Every row belongs to one group in each of 3 separate groupings. Each group adds its own fixed numbers to the row, and there is some noise. The rows also spread widely along 9 directions, which tell nothing about the answers.
Known rows, each followed by its group in each grouping:
[-11  25  -1   1 -21 -14   7  -4  -9  -6  12 -26  -5  -2  15 -31 -15   8
 -14  40   8 -19 -28  13 -15   7  19   2  20   6  -4   5  33 -23  41 -16
 -11  17  33  -5  44]
z201 D Vala
[ -5 -20   1 -17  -5  40 -10   8  -5 -24 -25   8 -19   0   5 -14   3  17
  20 -33 -36  28  12  13 -12 -17   8  13 -14 -12 -39  33  33 -19  12  10
 -25  38 -44   6 -25]
z343 L Vala
[-40  11  15 -19 -39   7  30  12 -17 -25  27   6 -16  -8  20 -15  17  26
 -11 -13  -9  27   1  36   6 -24  39 -25  11  -1 -19  25  23 -14  23  24
  12  36 -16 -22   6]
z833 Q vegiv
[-29  34  -2 -23 -32 -34 -11 -25 -22   9  11 -39 -10  -6  59   0   7  17
 -22  13 -23  -4 -47   1 -42 -51  48  -4  27  26 -30   9  15 -19  33 -11
   2  16  -2  -2  49]
z201 W Pem
[-30  25  21  -7 -25 -19   0 -13 -40   0  34 -22   7   7  -3 -10  16 -22
 -31   2 -15  15  54  19   4 -11  24 -37  20  -1  17  35  54   6   3  21
  13  31  24 -35 -21]
z343 W vegiv
[-42  44  34  -8 -26 -49  -7  -7 -60  14  19 -37   4 -25  -9   8  26 -28
 -17 -13 -38   2  17   0 -19 -26  33 -17   5  42   4   3  23   1   7  11
  35   3   5   8  14]
z239 Q Pem
[-11  -1   0 -19 -21  15   6  -3 -19  -5 -24   7 -18  -2  16  18   6  16
   2 -15 -30  36  -7   7   1 -35  26   9  16 -10 -30   9  20  -9  18   8
  -5  13 -35  -1 -29]
z317 L Pem
[-13  42  23   3  -9 -14  -6   3 -43  21 -12 -12   9  -4 -38  25 -10 -23
   5  26 -30   6  12 -19 -16  17  -4   4 -10  13  25  -1  38  24  -1 -20
  16 -30   2  14 -25]
z833 U Vala
[-16 -16  14 -24 -15  32   7  15 -26 -21   2  29   0   3 -28   4   5   6
  20 -44 -32  43  52   8   3 -24   8 -17   6   3   6  26  27   7 -24  32
   5   7 -39  -6 -47]
z239 U Pem
[ 10 -32  -7 -11   4  31 -19 -21  -4  17  13 -23  29   9 -12  -8  11 -17
   8 -14   2 -27  31   7 -36 -40  -6  30  33  16  -7   3  16 -21  -7  -6
 -30   6 -14  -7  24]
z317 D Vala
[-14  12   9   4  -2 -14   3  -6 -39 -24 -27 -16  -8 -20 -30 -11  -3 -31
  -3  -2 -30  22  44   9  16  14  20 -17  -7  -2  -6   4  36 -18  21  16
   2  34  27  -5 -18]
z343 U Pem
[-16  13   6   3 -20 -22  26  -2 -26 -28 -20 -25 -14 -36  -7 -25 -15  -8
  -3   9  -9   0 -12  12   7   5  43 -13  -3  12 -18 -18  10 -32  43   5
  11  39  33   0  37]
z201 L Pem
[ -8  12   2 -16  -4  13  17 -22 -15  42  -8   1  13  -4  -6  38   5  -2
  -3  12 -14  17   4  -2   6 -19   5  38  31  -2  -2 -15  12   4   2 -15
  -2 -30 -28   5 -20]
z201 U Pem
[ -7  23  20   0 -17 -13 -25  10 -49   0   2  -5   9  21 -18   8 -12  -9
   8  27 -27   7   6 -21 -37  -2   3 -21   0   6  35  31  52  25  -3 -16
   2 -13   2  -6 -29]
z833 D vegiv
[  1 -17  -3 -16   2  29  -1 -13 -10   6 -22  -7   7  -4  -4  10  -5   3
  20 -15 -24   7   4  -3 -21 -30  10  27   8   1 -24  -4   3 -20   7  -4
  -8  11 -30   8   5]
z201 L vegiv
[ -8   0  22   4  -6  13  -5   2 -21  14  21 -17  23 -12 -31  -9  21 -15
   9 -33 -12  -7  49  15 -10 -12 -21  15  -1  14   1   2  29  -9 -18   5
  10   9 -12   2  -7]
z239 D vegiv
[ -2  10   8  -2 -16  26   4  24  -5  11 -10  14  19 -10 -39  -4  -9  22
  30   3   2 -12  -7 -11 -33  11 -35  35 -28  13  13  -9  28   8 -16 -33
  -8 -25 -23  23  -3]
z239 W Vala
[  2 -19  -7   6 -14  23  22  10  -1 -30 -24  -3  -1 -22 -24 -37 -18  11
  26   0  15 -10  -8   8  -7   5  11  15 -15   6 -13 -16  14 -36  23  -4
 -18  25  11   8  27]
z343 L Pem
[ -4  44   7  10  -4 -16 -10   2 -33  14 -40  -5  -7  -5 -21  15 -10  -2
   9  42 -20   9 -27 -23 -18  16  -9  17 -21  -3   4 -10  40   3  29 -34
  -4 -19  -7  20 -15]
z239 Q Pem
[ -8 -20  -5  -9 -14  25  20   3 -11 -19   2  13   2  -1 -23 -11   3   3
   6 -12  -1  22  40  17  12 -15  11 -15  11  -4   6   9  24 -12  -5  23
  -7  21  -2 -23 -13]
z239 W Pem
[-24  33   8   2 -21 -20  14 -21 -19  -3   3 -26 -19 -10  13  -7  17  -9
 -32  14 -18  17  19  36  34   5  31 -16  20 -15 -34  10  40 -13  38   5
  13  41  19 -19  -1]
z833 W Vala
[ -7  13  -1   9  -5 -23 -10 -17 -27 -20 -23 -37  -8 -29   5 -19   2 -24
  -4  -5 -23  -6   8   1 -16 -10  24  -5  -8  15 -28  -7  25 -32  29  -1
   0  50  22   7  31]
z201 W Pem
[-25  16  23   0 -24  15  25  22 -11  22  23   7  19 -19 -36  -8  19   8
   7 -11  17  -3  28  20   5   2 -17  26  -4  10  12  -3  29   3 -12  -1
   7 -12 -17   6 -11]
z343 Q Pem
[-21  49   0  -1 -28 -24  -9 -15 -14  12   3 -27 -23  10  57  -3   5  27
 -27  30 -16  15 -35  13  -6   1  16  11  19 -11 -32  26  54  -8  49 -21
 -11  14 -10   2   0]
z201 U Pem
[-19  20   5  -1 -24 -12  32   0 -17 -14  -8 -10 -13 -26   4  -8   2  17
 -11   1 -15  25 -15  26  24   9  27 -13   5 -12 -35  -6  18 -27  38   2
  18  26  10 -10   7]
z239 D vegiv
[  5 -33  -3 -12   6  23  -6 -19 -27  -8  -7  -6  25  -5 -34   2   2 -33
  19 -25 -16 -13  60  -2 -20 -37  11   0  19  23  17  -8   9 -10 -21  21
 -13  13  -2  -9   8]
z201 W Pem

New rows. What belongs after each?
[-17  42  17   2  -7 -40 -19  -6 -55   5 -21 -32   3 -14 -24   3 -10 -34
  -1  24 -33 -14   9 -19 -34  12  11 -10 -16  19  16  -1  42   9  12 -14
  15   6  30  13   9]
z201 W Vala
[ -7  25   6  20 -20  -6  15  14  -4  -7 -10  -2 -18 -15  -6 -26  10  21
  -8   3   3  19  -2  35  37  30 -10  10  -9 -30 -29   5  48 -22  34 -11
  -1  26   3  -3 -21]
z239 D Pem
[ -2  -3  -4 -14  10 -10 -29 -28 -37 -12 -35 -25  -5  -5  -2  10   0 -29
   7   4 -42  13  16 -12 -25 -38  34  -1  12   8 -25   8  20 -26  30   6
 -15  23  -4   0   2]
z343 Q Pem
[ -6  13   0 -14   9 -10 -34 -33 -34  18 -22 -38  10  -2  13  22   7 -22
   3   7 -42  -9  -8 -24 -54 -43  23  22   8  19 -22  -1  14 -13  24 -14
  -4   1 -24  14  25]
z201 Q vegiv
[ -2  16  11   6   5 -18  -8  -8 -47 -15 -38 -22   2  -5 -39  -2 -25 -31
  13  26 -29   3  13 -20 -11  10  21 -17 -17   5  18 -10  28  -9  23  -4
   9  13  29  -5   2]
z239 L vegiv
[-14   2  18   4  -2  21  10   4 -30   1  17   8  19   8 -49  -3   7 -22
   6   5   1   7  60   9   3   2  -5 -11   2  -3  35  15  38   9 -13  12
   2   6   3 -19 -31]
z833 Q vegiv
[ -5  16  21  14   2 -14  14 -10 -37  10 -14 -26  21 -33 -54  -1   2 -39
   1   0 -11 -16  34   0   2  18   2   8  -3  15  10 -35  11 -12   4  -7
  20   4  29   7  14]
z201 D vegiv
[-16  19   5   0 -18   3  43 -20   1  44   6  -7   0 -16   1  14  27  11
 -27   3  11  23   8  44  57  -6   6  26  43 -22 -29 -25  14 -23  27  -1
  17   0  -4 -13  -9]
z239 D Pem
[-27  29   9 -23 -26   7  48 -13  -5  29  -9  12 -17 -18  20  33  20  40
 -18  -2 -17  54 -24  31  50 -11  21  17  25 -35 -48 -16   9 -15  37  -8
  23  -9 -33  -8 -22]
z239 D vegiv
[-20  21  -5 -23 -30   4  -7  11 -20 -11   2   6 -12  21  29   2 -13  43
   8  34 -14  14 -50 -10 -43 -23  25  -6   1   0  -8  28  31   1  27 -20
 -16  -5 -29  -1   6]
z833 Q vegiv
[-19  48   9   7 -16 -21  -5   1 -23   2 -25 -15 -32  -7  18   0   7  12
 -24  18 -32  35  -9  23  27  25  15  -4  -1 -32 -35  30  61 -12  52 -14
   3  28   5  -4 -34]
z343 D Vala
[  8 -38 -20 -18   8  35  22 -22   5 -11 -36  -6  19 -29 -19   0 -10   1
  24 -19  -5  -8   0  -5 -25 -40  18  28  10  15 -37 -44 -27 -43  12  -4
 -13  18 -14  11  49]
z201 W vegiv
[ -2  15   9  12  -4 -12  -5  -2 -34 -21 -39 -22 -13 -27 -28 -15  -7 -17
  13  -5 -28   9  12  -2   5  13  11   0 -23   2 -18  -6  32 -26  25   0
   5  37  15   9   1]
z239 L Pem
[ 30 -49 -15  -5  40  29 -33 -42 -19  10 -45 -24  29  -2 -26  19  -1 -48
  23 -18 -31 -15  42 -20 -30 -50   2  37  28  12 -15 -23  -5 -33   0  -2
 -31   9 -19  11  13]
z201 D Pem
[ -1   9   5 -16  13 -23 -22 -27 -60  -9 -64 -17  -7 -13 -17  45 -13 -27
  14  -4 -76  37  -3 -33 -23 -29  42 -14  -3   6 -21 -13   3 -12  26  -2
  14   0  -9  13  -9]
z239 D vegiv
[ -8 -17  11 -28  -2   7  16 -22 -32  32  10  -5  30  -8 -35  34   7 -24
   4 -20 -17   5  33  -7  -6 -50  22   4  45  31  14 -24 -19  -4 -22  13
  16 -35  -9  -3  10]
z239 D Pem
[-35  22  15 -15 -60  18  33  35   1  -4  51  17  -1   2   1 -35   2  47
  -3  -4  22   3  -3  34  -7   1   0 -15   0  13  15  25  38  10 -12   6
   4  -1 -10 -13   7]
z239 W Vala
[ -7  26  17  12  -3 -34 -18 -10 -44   5  -9 -48  17 -30 -40 -11  -3 -45
   5  -1 -28 -25  17  -8 -28   4   8   3  -7  40   3 -22  19 -15  13 -11
  19   8  33  17  41]
z239 D Vala
[-36  29  21 -14 -23 -22   6 -26 -43  26  43 -32  11  -2   6   8  20 -32
 -32  -5 -20   3  44  19  -1 -30  34 -13  48  22  19  14  28   9  -6  25
  21   3  14 -17  -1]
z201 U Pem
[-10  -7  -3 -19 -27   0  -1   6 -22  -8  13 -11  15 -12  -2 -13 -15  21
  23  -2  -8 -21 -39 -13 -55 -44  23  10   9  51   1 -15  -9 -22   3  -7
  -4 -15  -8  14  63]
z239 D Pem
[ -6 -22   0  -8  -7  40  29 -10   2  -8   7   5  11  -6 -24 -14   6  -3
   1 -15   8   7  50  33  20 -12   7   3  18  -7 -11  -3  17 -15  -2  16
  -8  28  -3 -21   0]
z833 W Vala
[-40  41  13 -23 -45 -27  16   3 -23  -6  10 -11 -34  -9  54  -1  10  40
 -22   1 -33  42 -44  31   9 -17  44 -21  16  -6 -47  25  28 -12  46   2
  19  20 -15  -4   6]
z239 D Vala
[-30  14  18 -30 -24 -21  15 -29 -44  30  19 -21   6 -14   2  36  24 -15
 -22 -20 -36  25  14   9   8 -54  45  -8  50  24  -7  -9  -6  -2   0  18
  34 -13 -11  -7   9]
z239 D Pem
[-14  53   7   5 -34 -25 -16  12 -29  17   5 -11  -8  17  24  -6 -16  25
 -12  52  -4  -7 -39 -11 -36  12  -3  -2 -10  -2  18  27  66  17  21 -39
 -12 -11  11   1  -4]
z201 W Pem
[-18   5   2  -8 -23  19  50  -6   7  30  -3   9  12 -26 -16  14  19  19
  -5 -10  14  17  13  31  38 -11  -3  31  18  -4 -20 -34   0 -17   3  -4
  13  -7 -18  -3  -2]
z239 W Pem
[-11  49   2  -5 -18 -15 -21  -9 -25  19 -14 -22 -23  21  39  11  -6  21
 -14  40 -25  26 -37  -4 -12   2  12   4   0 -23 -18  32  54  -1  41 -30
  -7   8 -13 -10 -23]
z239 L vegiv
[-28  -8  12 -23 -18  -4  -2  -7 -40 -28   6 -12 -12 -11   2  -4  13 -12
   1 -42 -50  34  38  12  -5 -41  45 -30  20  17 -18  22  15 -14   1  43
  11  35 -14  -9  -6]
z239 U Pem
[ -5  34   3  -1 -12 -20 -41 -17 -30  27  -3 -42  -1  14  36   8   1  -3
  -7  20 -23 -13 -21  -9 -47 -23   6  29   8   7  -8  25  45   2  21 -28
 -16   6 -14  13   4]
z201 L Pem
[-13  -2   6   5 -19  -6  -3  22 -35 -73 -21  -3 -17 -14 -19 -45 -25  -5
  23  -6 -26   9  14  -1 -19  11  29 -37 -21  10   0  15  37 -22  22  20
  -7  50  25   6  11]
z201 U Pem
[-29  32  21  -6 -34  -9  33   4 -26  12   9   2 -15  -3   6   4  10  10
 -20   9 -11  32   5  24  29   0  23 -12  16 -17   0  13  35   6  16  10
  17  13   2 -16 -29]
z201 L Pem
[-15  18  12   5 -12 -27 -14  -6 -45 -20 -12 -23  -2 -19 -16 -15  -1 -32
  -2  -2 -26  -1  32  -1 -16  -3  20 -25  -7  14   1   9  37  -7  13  11
   7  37  28   1   6]
z201 W Pem
[ 12 -12 -18 -21   6  21   1 -14 -20  -1 -43   8  19   7 -32  21 -46   2
  30  44  -9  -7 -22 -38 -40 -17  15   8   6  12  19 -29   1   3   9 -34
 -21 -32   2   9  24]
z833 W Vala
